All groups share one centre, and each spreads out both ways along 12 directions, with some noise.
In the rows, zero is written as 128.
Some rows, each with its group after it:
[132 121 150 114 135  59 156 129 131 143 134 109 124 141 125 123 123 154]
kodan
[ 90 114 120 208 156 116 147 120  94  99  81  98  43 139 126 115 153 167]
tufo
[119 116 166 122 125 123 145 135  85 131 100  96 106 110  78 105 133 108]
kodan
[139 128  91 127 152 127 180 129 161 110 185 185 111 177 149 151 119 130]
Fitu
[146 148 124 124  91 112  93  85 171 165 161 154 116 108 177 128 123 126]
Fitu
[148 129  71 102 133 163 122 117 125  72  90 140 157 182 155 195 101 120]
gav
[134 114  91 150 178 130 117 144 129 139 122 117 167  92 111 162 133 139]
kodan
[156 116 108  79 158 152 153 135 108 114 149 144  59 156  82 125 122 106]
Fitu
[120 134 126 133 110 125 106 141 154 118  98 125 121 136 150 131 145 178]
tufo
[ 99 171 156 114 203 118 189 125 138 102  88 137  99 120  89 118 149 130]
gav
[159  97 111 182 170 138 120 122 116 183 124 104 126 117 118  95 170 133]
gav
[178  96 139 105  80 128 142 119 117 143 174 159 139 156 110 126 130 102]
gav
[127 130 124 161 108 158 107 137 152 150  93 133 116 111 152 138 176 112]
tufo
[117 138 133 120 130 127 174 127 126 165 112 121 100 150 107 136 112  71]
lusa
[138 113 122 117  70 117 157 150 145 111 166 172 175 170 100 165  98 151]
lusa
[ 68 107 143 152 117  84 151 202 134 111 127 124  92  76  71 197 138 122]
tufo
[144 121  92  91 161 149 107 135 122 120  99 106  75 173 150 148 140 105]
gav
[101 107 130 154 119  93 180 139  91 121 163 115 102 153  62 106  73 167]
tufo
[113 133 158 105 136 117 124 164 133 136 106 103  90 136  98  92 149 172]
gav
[101 133 145 142 111 108 146 147 138 137  91 109 103 131 109 125 133 160]
tufo
[135  95 161 144  86 105 156 131  77 163 104  79 115 173  87  90 117 128]
lusa
[116 142  77  91 185 141  66 113 107 155 109  74  32  75  87 150  93 110]
Fitu
[ 71 141 172 151  58 130 129 161 133 116 121 124 129 126 108 103 113 155]
kodan
[106 126  86 187 110 187 150 133 116 124 116 147 165 109 115 146  94 120]
Fitu
[154 124 149 127 129 117 136  97 106 137  91 112 111 150 137 103 156 125]
kodan
[163  95 130 127 114 127 134 124  79 183  87  78 159 123  77 109 116 120]
kodan
[ 94 143 160 172 124 126 193 147 155 193 145 139 128 126  86  89 129  98]
gav
[ 60 151 142  92  89  78 134 171 157 131 125 109  91 121 136 184  81 101]
gav
[116 134 190 113  90 105 132 147 131 154 137 129 131  73  68  88 136 153]
gav
[151 118 138  48  75 146  94 130  83 118 109 111  94 108  78 122  94 134]
lusa
[146 131 136  95 129 145 121 149 153 110 152 156 109 147 123 100 155 165]
Fitu
[129 130 144 176  84 135 119 102 134 125 119 149 154 110 139 129 143 136]
kodan
[ 74 130 107 210 169 109 111 130 115 102 123 102 114  78 122 131 118 186]
Fitu
[107 136 123 133 133 123 119 124 129 190 118  87  74 137 120 130 117  70]
Fitu
[158  95 132  94 142  19 163 112 110  85 186 137 101 172 128 166 110 167]
tufo
[120 136 179 111 132  64 143 145 164 157 138 107 119 159 146  75 152 185]
kodan
[131 116 138 126 102 146 136 148 126 103 152 158 141 127 118 135 140 116]
Fitu
[112 113 136 143 107 130 166 183 139 153 171 145  98 134  31  75 116 212]
tufo
[ 75 130 142 173 158 132 135 156 119  98 117  96  67 178 151  86 151 153]
kodan
[118 141 143 183 136 128 150 110 136 125 101 136 152 127 125 105 151 161]
lusa
[123  87 102 170 113  88 130 130  91 112 141 110 168 111 114 188  91 127]
tufo
[131 152 150 121 128 114 240 106 147 124 144 184 110 184  57 103 104 159]
lusa
[ 85 147 157 149  43  84 162 126 144 126  84 118 152 168 113 142  79 185]
kodan
[119 129 171 203  94 115 168 126 145 138 106 147 216 131 109 119 156 154]
lusa
[113 130 186  89  61 146 141 131  93 110 167 129 130 191 127  98  94  41]
tufo
[114 171 134 134 128 150 116  87 145 192  62  97  90 114 168  83 139 103]
lusa
[102 124 160 156  55 163 109 165 136 128 151 151 161 103 106 112 131 128]
lusa
[129 145  95  73 116 131 110 137 161 143 159 135  67 159 118 124  89 165]
Fitu
[108 112 173 146 122 125 131 161 107  99 107 107 128 141 103 113 161 136]
lusa
[ 95 145 134 184 115 129 180 133 151 134 118 150 169 124 124 115 118 159]
Fitu
[106 126 131 154 149  60 177  98 105 174  99  85  73 129 136 154 110  67]
gav
[136  97 162 150 143 115  93 147 112 122 123 100 100 130 150 106 203 120]
gav
[ 90 166 131 159 143 109 170 109 157 136 123 148 128  99 126 137 112 126]
gav
[101  70 146 156 182 135  97 224  92  69 162  98  95 135 106 141 199 100]
lusa
[ 79 142 199 122 102  98 164 169 143 177 117 101 118 130 112 101 139  76]
kodan
[111 112 120  70 157  99 144 227 152 106 113 103 168 172  77 196 121 147]
gav
[ 93 119 130 119  99  94 112 165 127 166 115  68 100 146 130 119  96 148]
lusa
[151 109 181 103  86 125 135 154 125 145 139 124 128 162  88  76 156 151]
gav
[158  92  92 117 114 150 156 195 148 162 132 130 180 216  61 150 118 151]
kodan
[147 117 135  89 172  76 159 132 132 132 161 137  87 138 118 169 149  73]
Fitu
[170 135 125  55 124 130 145 146 158 133 136 153 135 166  64  96 114 227]
lusa
[100 164 138 127 135 125 134 118 153 116 130 152 105  78 125 119 124 150]
Fitu
[128 115 129 108 128  96 144 160 143 122 139 131 111 154 109 145 131 153]
tufo
[150 117 109 152 129 148 132  96 100 140 133 124 133 140 112  91 110 149]
tufo
[116 132 128 145 120 113 147 114 126 130 128 133 124 114 124 137 112 130]
Fitu
[120 132 127 134  96 141  80 120 128 162 114 105 114  98 162 110 129 117]
lusa
[109 153 149 100  84 118  95 116 132  92 112 125 145 112 146 128  98 168]
tufo
[ 91 122 173 127  92  85 133 143 111 141 123  89  60 131 108  87 119 158]
gav
[ 90 119 152 190  88 147 126 173 148 176 143 115 138 151 128 111 151  85]
Fitu
[141  89 161 130 101 147 148 183 115 108 139 132 131 200  75 121 171 118]
kodan
[169 119 115  91 133 105 113 126 167 108 216 189 106 132 143 131 141 170]
lusa
[ 77 110 137 175  86 118 133 157 111 106 170 135 133 106 115 158 102  94]
tufo
[159 103 120 190 177 125 151  98 114 103 110 140 128 165 143 156 192  94]
kodan
[128 131 119 138 141 104 161 104 114 161  89 102 138 140 130 156 110  81]
tufo
[113 124 137 143   4 151 129 141 144 108 124 153 155 200 129 153 101 142]
kodan

New rows. What belongs after each?
[112 131 128 138 139 138 118 164 153 134 150 132 131 125 128 113 145 150]
kodan
[125 115 125 100 106 173 127 170 115  90 134 144 121 147 103 144 130 110]
Fitu
[117 117 122 141 122 131 128 148 121 152 120 103 136 131 117 126 120 127]
kodan
[156  72 135 147  96 173  78 161  90 138 148 101  77 174 127  73 178 128]
gav
[126 122 171 152 109 126 134 112  92 126 160 109 225 171 140  86 104  98]
tufo
[172 108 102 126 171  97 166 139 168 143 133 146 151 209 138 175 164 122]
kodan
[132 130 136  67  95 121  99 142 131 166 138 115 106  85 107 129 101 114]
lusa
[110 119 119 166  99 135 143 132 127 119 161 143  79 161 131 112 119 146]
tufo
[115 119 122 162  81 110 121 125 118 131 106 113 143 117 124 139 103 171]
tufo
[ 70 155  92 158  66 184 140 142 140 104 105 151 121 136 117 201  75  72]
kodan
[105 126 118 117 173 105 129 175 161 128 168 120  71 154 142 124 144 138]
lusa
[ 92 117 102 190 132 123 153 135 121  55 138 149 138 172 157 203 121 103]
lusa
[105 152 122 119 122 149 155 143 154 118 125 147 115 165 126 136 113 117]
gav
[169  99 133 104 115  95 150 135 142 178 202 149 122 161 124 104 131 120]
kodan
[175  95 183 101  73 109 150 141 109  77 109 139 168 219  89 103 160 203]
lusa
[115 122 152 137 125 116 126 148 132 151 124 113 112 119 124 120 152 114]
gav
[ 95 103 143 134 132 165 109 210 104 135  91  71 109 139  80 119 155 103]
gav
[103 132 218 125  91  72 129 164 160 149 190 149 150  64 119  92 167 129]
kodan
[ 81 164 170 119 109 111 189 143 158 114 116 153 121 137 100 150 119  94]
lusa
[ 98 143 143 100 117 119 141 161 155  90 119 142 126 154 133 177 131 106]
lusa
[102 133 124  74 149 153 114 188 130  70 123 120  95 156  91 133 118 163]
tufo
[130 125  85 120 170 156 148 165 141 128 112 135 167 146 101 187 121  92]
gav
[119 120 134 154  96 135 140 143 133 111 165 157 156 137 110 122 120 154]
gav
[ 95 145 155 118 133 107 161 133 109 140 139 100 238 137 107 144  60  58]
tufo
[116 138 135  98  75 135 102 138 151 107 154 165  98  92 132 151 123 124]
tufo
[130  95 109 148 153 145 112 168 107 178 133  84 150 111 119 119 130  95]
kodan
[146 118 146 113 100 161 113 129 103  99 121 139 121 128  93 102 138 156]
lusa
[ 68 147 122 155 162 116 152 161 148 129 103 127  85  65 100 180 134 102]
tufo
[ 89 130 155 182 114  79 195 116 119 151  90 101 125 180 153 159 126  55]
lusa
[140 131 143  84 114 156 134 133 110 112  80 121 116 154 116 130 140 100]
Fitu
[107 160 177 107 109 165 139 134 141 146 132 133 145 157 142  94 136  41]
tufo
[130 114 122 153 128 155 120 145 124 170 146 120 115 123 106  90 139 128]
lusa
[144 114 159 143  91 100 163 121 134  91 147 177 138 156  97 170 151 120]
kodan
[120 108 129 162 110 105 162 133 112 103 122 131 166 151 104 164 111 139]
lusa
[101 105 104 113  82  83 136 164 110 125  95  96 133 113  80 212  65 143]
tufo
[122 148 182 152 131 116 179 110 144 105 144 176 144 130 124 108 162 118]
gav
[134 133 164  58  89 117 110 136 139 128 135 122  60 175 136 117 136 104]
Fitu
[189 137 189  97 106  92 138  92 165 149 145 177 162 118 126  82 182 172]
lusa
[ 79 134 179  89  87 115 162 192 129  87 110 127 147 148  89 183 121  62]
gav
[144 105 114  97 104  92 145 121 109 125 156 133 141 136 122 195  83  75]
tufo
[ 90 119 167 156 120 100 130 163 128 116 158 118 113 124 134 102 142 144]
kodan
[ 76 155 172 172  88 111 137 130 145  85  90 148 157  88 112 170 135 144]
kodan
[106 135 140 103 123 103 180 138 112 110 109 128 119 122  72 140  91 148]
Fitu
[170  83 134 107  82  80 134 128 133 114 158 163  10 150 135 160 180 136]
tufo
[164 132 148  87 114 128 196 136 159 103 150 197 155 165 119 119 142 151]
Fitu
[109 147  97  54 138 122 134 172 155 154 140 109  94 142  98 116  68 174]
kodan
[126 119 130 102 164  68 183 144 108 155 114  84 201 148  65 163  71 119]
tufo
[105 110 134 149 110 123 128 158 110 149 114  94 134 124  96 124 115 131]
lusa
[124 154 152  73  94 169 126 140 148 121 152 142 114 205 134  66 113 135]
tufo
[ 96 137 120 169 121 145 206 143 131 148 124 147 149 146  55 129  88 127]
lusa
[124 145 136 116 124 140 124 111 124  92 197 152 145 148 112  56  79 212]
tufo
[156 115 188  84 116  36 134 120 131  42  87 121 145 207 173 173 179 168]
lusa
[ 93 186 142 123 158 138 134 100 136 137  30  81 144 146 158 109 116 124]
tufo
[133 120 103 152  83 171 141 134 129 138  83 123 142 213 124 148 117 117]
kodan
[125  77 121 144 116 104 147 185 107 148 164 107 161 150  85 162 113 101]
kodan
[131 122 115  76 125 130 127 196 163  87 131 136 163 197 109 158 124 186]
gav
[142 112 147 104 118 102 152 150 128 112 158 164 175  84  76 195 134  81]
lusa
[ 92 136 144 110 107 113 126 135 106 189  97  69  29 107  98  91 103 115]
gav
[ 84 144 140 126 100 117 190 181 187 134 183 167 135 186 112 140 103 123]
gav
[ 84 161 134 202  68 162 167  76 108 156  82 134 145  92 111 128  82  80]
lusa
[106 123 133 154 100 140 105 147 122 110 137 125 167 109 123 137 117 135]
tufo
[160  75 127 141 151 106  98 147  84 169  96  61 130 114  89 114 159 150]
gav
[130 124 131 116  77 146 108 140 138  94 126 143 125 172 135 134 127 160]
kodan
[115 123 150 137 108 101 146 131 109  91 111 124 138 129 109 154 122 137]
lusa
[107 129 120 132 101 103 127 130 128 119 137 120 118 132 131 130  90 171]
kodan
[144 105 134 147 107 126 130 169 165 173 132 148 117  99  85 125 178 161]
tufo
